There are 5 ways to turn a row about zero (a turn may also mirror it). The second row of each pair is the first, turned, with some noise. The first 45 pairs use one turn. New pairs use 2 turns, one after the other, and a turn may come again.
Known pairs, each followed by its turns in order:
[-23  30 -47   4  -7  -4 -32   0]
[ 26   4   9 -22 -16  18  22 -47] -> ponen

[ 14   7 -12   0   3 -27  11   7]
[  7   7 -23 -14   4  -2   4  19] -> Mugis

[  3 -34   0  23  -3  -7  -9  12]
[ 13  -4   3  20  -2 -22 -27 -10] -> ponen

[ 15 -10  26   2   0 -23  -2  33]
[-28  33  17   8  -3   7 -16  -5] -> vasoz

[ 18  18  -3  21  35 -30   2   3]
[  0   6 -15 -30 -27 -31   9  25] -> Mugis

[  9  -6  -5 -44   4  14 -24  -2]
[ -3 -18 -44  -4 -14 -19  -2  -4] -> pem

[ 15  -1  17 -13 -19 -33 -33  62]
[  1  46 -12   6  29 -46 -36 -18] -> kipib

[ 52 -31   6  -6  32  22 -28  -1]
[ 27 -13  43   2  24 -35  31 -24] -> kipib

[-17 -13  -5  46 -18 -17   3 -41]
[ -4  -8 -34  -6  11  11 -41 -38] -> ponen

[-48 -11  -5   3 -19  21  10  23]
[-18  -3 -18  20   2 -52   3  19] -> vasoz

[ 29  19 -31  62  62  61   5  -6]
[ 12  19  51  74 -30 -55   4  -4] -> pem

[  4  -7   3  32   0  -6 -15  20]
[ 15   9  -5   2 -26 -11 -23  -2] -> Mugis

[  3   3 -31  -7  23   8  12  -2]
[  8  -7  -2  33 -18   2  16 -15] -> pem

[  5   4  21  18 -13  10   2  32]
[-22  21  12   6 -29 -15   1   0] -> vasoz

[-51  12   9  13 -11   0  -6 -16]
[  5  -4 -38  33  -7  -5  21  23] -> vasoz

[-16   4  13  17 -17  13 -37   9]
[-15 -13  -9  31 -35  -4   1  -2] -> vasoz

[  9  34 -45 -45  22   3 -10  19]
[ 18 -28 -33  26 -42   6 -18 -39] -> pem

[ 25  14 -15   8   2 -16  19   4]
[  3 -10 -25 -22   7  -7  -3  18] -> Mugis

[-7 17 -2 31 12 22 -4 37]
[-22  -1  19  -4 -32 -16  -4  37] -> vasoz

[ 9 17 11 -1  8 -4  2 34]
[  5  24  10 -17  -8 -14 -23   1] -> kipib

[ -2 -26  -4 -33  12   4  -2  15]
[  6   9  14 -12  37  12  -3 -13] -> kipib

[ 3 41 17  2 -3 -5  9 19]
[-17  25 -17 -17 -21  11   7  12] -> vasoz

[  4 -15 -18  25  27   1  -6  -4]
[-10   4  18  24  -9   6 -16 -27] -> ponen

[  8  12 -36 -43   0  -5   6  -4]
[ -1 -27 -29   4 -29  15  12 -27] -> pem

[  6   7 -62 -15  -7 -41  -8 -45]
[-49   2 -27  17 -13  23  42 -50] -> kipib

[ -6 -21   4 -62  12  17   0  15]
[  8  -8 -61   2  11 -11  12 -23] -> pem

[-13   7   4  19   3  22  33  -2]
[  0  40  14  11   3   1  16 -11] -> pem

[-43 -19   3 -28   0  -5 -21 -29]
[ 31 -11 -34  23  19  33  17  -9] -> ponen

[ -8 -54  -4  -9 -14   7   1   3]
[ 26 -32 -12  31 -13  -5 -17  13] -> ponen

[  9  15 -37  25 -27  15 -39  -3]
[ 16   9 -12 -16 -41 -16   9 -44] -> ponen

[-18 -18  22  18  15 -25  -1   0]
[-10  24  13   5 -26  -2  -4  19] -> Mugis

[ 37  -9   6  16   3   9 -42  -1]
[ -2 -18  31  10 -30  24 -15 -20] -> vasoz

[-16 -35   1  -8   4  -9  10  15]
[ 11  -6 -13 -23  30   9  -6  -6] -> kipib

[ -3  -3 -30  14 -27   3  -8   3]
[  5  17 -30  17   1   2  21   6] -> kipib

[-24 -52   7  39  -7 -23 -50  41]
[ 68  15   9  26  14 -34 -39 -20] -> ponen

[-51   8  -4 -22  38 -40 -10  18]
[ 64 -14 -23   9  17  36 -14  10] -> pem

[20  6 15  6 62  5  3 -1]
[ 43  -9  14  17   5 -41   7 -14] -> pem

[-13   5  -7   1  -4 -13   2   0]
[ -8   3 -15   0  -5  10  -9 -12] -> kipib

[ 14  -4  10 -20  -8   0 -20  -8]
[15 -1  9 20  8 -3 22  2] -> Mugis

[  0 -46  18 -13   5  19  13  -1]
[-11 -13   7  29 -22  37   9   5] -> Mugis

[ 7 -9 -5  5  5 26  5  0]
[17 -5 10 -5  3  2 17  8] -> kipib

[ -1 -27 -18   4   3 -62   9   2]
[ -4  46 -38   5 -10   3   4  38] -> Mugis

[ 15   4  -4   1   0 -10   1 -11]
[-15  -8  -1  -7   3  -7   4  -9] -> ponen

[-22  -8  13 -15   0 -26  42  -2]
[-25  21   5 -11   6  34   1  33] -> Mugis

[ 33  62   8 -31  -4 -41   2  62]
[-76  38 -14 -49 -10  37 -17  -2] -> vasoz

New pairs, each followed by its turns in order:
[  6  -4   0 -14 -14  12  62  59]
[ 49  12  12   7  15 -42  12  53] -> ponen ponen

[-28  10 -10   3 -33   5 -19 -49]
[  0  60 -14   0  12  10  -7  35] -> pem kipib

[ 10 -15  19  12  -6 -24 -20   9]
[ -2  30 -25  -7  -6   9 -14  -4] -> vasoz ponen

[-18  -3  -7   5 -48 -24  25   7]
[-33 -41 -13 -13  20 -14  -4  24] -> kipib vasoz

[-34   0  14  12 -28  17  -1 -53]
[-11  31  39  -1 -43 -31 -12  -2] -> Mugis Mugis

[-31  16   7 -14   7  50  -7  15]
[-36  23   7   8  -7  -1 -30 -38] -> ponen pem

[ -8  18   2 -21  -2  29 -42 -52]
[ -2   9 -22 -17 -39  34  46  20] -> ponen kipib

[ 11 -35  -6 -14 -28 -14   4  24]
[ 42  12   8 -16 -10   4   9  24] -> vasoz pem

[  0 -27  16 -17  12  -2  13   4]
[  0  -8  -2   1 -14  39 -10   4] -> vasoz vasoz

[  8 -42   6 -39  23  -1 -19  -8]
[ 52  12   6  12   2  17 -27  18] -> kipib vasoz

[ -5  14  16  14  40  22 -11 -20]
[ 10  39  15  15 -25   7 -19   2] -> ponen pem

[-62   7  -1  14   3   5  -4  10]
[  3  29 -39 -16  22  17  32  -7] -> Mugis ponen

[-10   8  -9 -24  -5  30  -3  22]
[-11  11 -19   3  11 -32 -12 -16] -> pem Mugis

[ 39  -6 -20  17  44 -39 -12 -21]
[ 10  38 -48 -20  23  20 -22  11] -> Mugis Mugis

[  7   2 -34  -3 -24  15  -4  50]
[ 26   1 -29 -18  26  36   8  25] -> vasoz pem

[  7  16 -19 -25  16  -2  -2  24]
[ 16 -24  18  12   0   4  16 -19] -> pem vasoz

[-41 -14  -8   6  -4  25 -26  45]
[ 51  13  -7  23 -33  -2   0 -30] -> pem kipib

[-13  51  -9  -4  -8  11   3  24]
[-12  -6   9   6   6   0  58   5] -> Mugis Mugis

[ -2 -10   0  -9  36   9 -17  -4]
[  2   4   9 -19   2 -33  15   9] -> kipib pem

[-22   6  -4   5  -4  -4 -11  -4]
[ 19   7   9 -12 -11   5 -10   4] -> Mugis pem

[ 12  -6  43 -31 -18  -2  10  -8]
[ -3  39  21  -9 -34  11  15 -10] -> kipib Mugis

[ 19  30  -4  -4 -14 -42 -19  50]
[ 38 -21  -4 -53  16  -9  11 -30] -> ponen pem

[-36   2 -32 -21  17  50 -16  40]
[-14 -10  46  47 -34  16 -17  31] -> pem pem

[  3  22 -25   7   5  17  -1  -8]
[-22  16 -11  13   0  -5  23   6] -> Mugis Mugis

[ 11  14 -12  21   2  -3  21 -33]
[ 24  -3 -26   9  -5  32  10 -10] -> ponen ponen

[ 32 -32  22 -58 -19  -1  -4  33]
[-30 -28  13  60 -14  21 -10 -29] -> vasoz kipib

[-19   5 -24  -2  18  12  -1  -7]
[-11  -1  20  -6 -12  -2  28  -1] -> pem vasoz

[  0  60  14  -8  38  13 -10   2]
[-53 -15  14 -33  32   8 -15  -6] -> Mugis kipib

[ 52 -15 -27  -8  -3  -1   4  47]
[ 23  35  26  19  -9  16 -11  55] -> ponen Mugis

[-15 -23  20  10  50  22   3   5]
[-11 -30  20  -8  18 -19 -48   1] -> vasoz pem

[ 33  -6  -7  15   8 -26 -26  23]
[-12 -27  18 -24 -11 -34   3 -13] -> Mugis ponen

[20 -1 33  8  3  2  5 16]
[  0  22 -19 -26   2  -6  16  -3] -> vasoz ponen

[ 22 -29 -29  11 -11   6   5 -33]
[  7  -4  11 -23  17 -28  43  -8] -> vasoz pem

[  2 -21  -3  12  -4  -2   6  19]
[  0  -4  -2  12   8 -23  -7  -8] -> ponen kipib

[  7 -20   8   8 -27   9   5   7]
[-25 -18 -11  -2 -16  -4 -10   5] -> vasoz kipib

[-23 -11 -22  13 -13  50   2  15]
[-20  -4  23  28  -1 -28 -11 -42] -> kipib pem

[ 23   1 -14  32 -22   2  12   2]
[ 19  -6  16  22 -10 -20   8 -25] -> Mugis ponen

[ 13   6  35  30 -24 -16  19  -6]
[ 20  49 -24   6  -2  14   0   0] -> kipib Mugis

[ 10 -46 -10  62  32   7 -31 -32]
[-35 -36  35  -4  18 -11  69   6] -> kipib pem

[  7 -20 -33  10  -9  -6  62 -41]
[ 58 -14 -30  47 -23  14  -8  -4] -> ponen ponen

[ 34  12  44  -4   4 -30  12 -50]
[ -9 -31 -43  -4  42  18 -40  -3] -> kipib kipib

[-55 -10 -10  18 -13  23   8  29]
[ 23 -15  36 -17  36  -5 -36 -19] -> vasoz ponen

[ 34 -13  -1  13  31   7  -2 -17]
[  4 -13  26 -26  30  20  18  -2] -> pem pem

[-43 -10 -16   1  27 -40   6  -5]
[-28  31 -15  49 -18   3  -3   6] -> ponen ponen

[ 39 -12 -14  22  17  25  -4  -9]
[ 21 -37  -6  13  -8 -17 -25 -19] -> Mugis ponen

[-11  15   8  -4 -10 -13 -19 -31]
[  1 -12   7  35  -9 -14  18  13] -> kipib vasoz

[ 23   6   3  -4 -14   3  -1  62]
[ 42  19  17 -13  -1  14  18  40] -> ponen Mugis

[-34  -4 -20   4 -13 -12  14   6]
[ -4 -14 -17  -2  14  -3   3 -37] -> kipib Mugis

[  5  31  11 -10 -24   5  19  16]
[-23  14 -19 -19  14 -11 -22  -9] -> ponen vasoz

[ 36   9 -52   0   2  -4 -14   4]
[-16   0 -60   1  10  -6  12   5] -> Mugis Mugis

[-35  12  13   5 -11  18  -5 -26]
[ -2 -30   6  17  -8   0 -38  -6] -> Mugis kipib

[  0  14 -16  -2  -8  -2  -6  -7]
[ -9   5 -10  -7  -3  -8  12   5] -> Mugis Mugis

[ 25  17  38 -10 -21   4 -32   5]
[ 24 -24  15  -1  -9  38  -5 -33] -> ponen pem

[ 15 -13  -7  57   6   0  11  11]
[ -9 -19 -21  40 -19  30   1 -15] -> ponen vasoz

[-36  20  19 -26 -62  -2  54 -19]
[-42  22 -11 -36 -51  40  32 -29] -> vasoz kipib

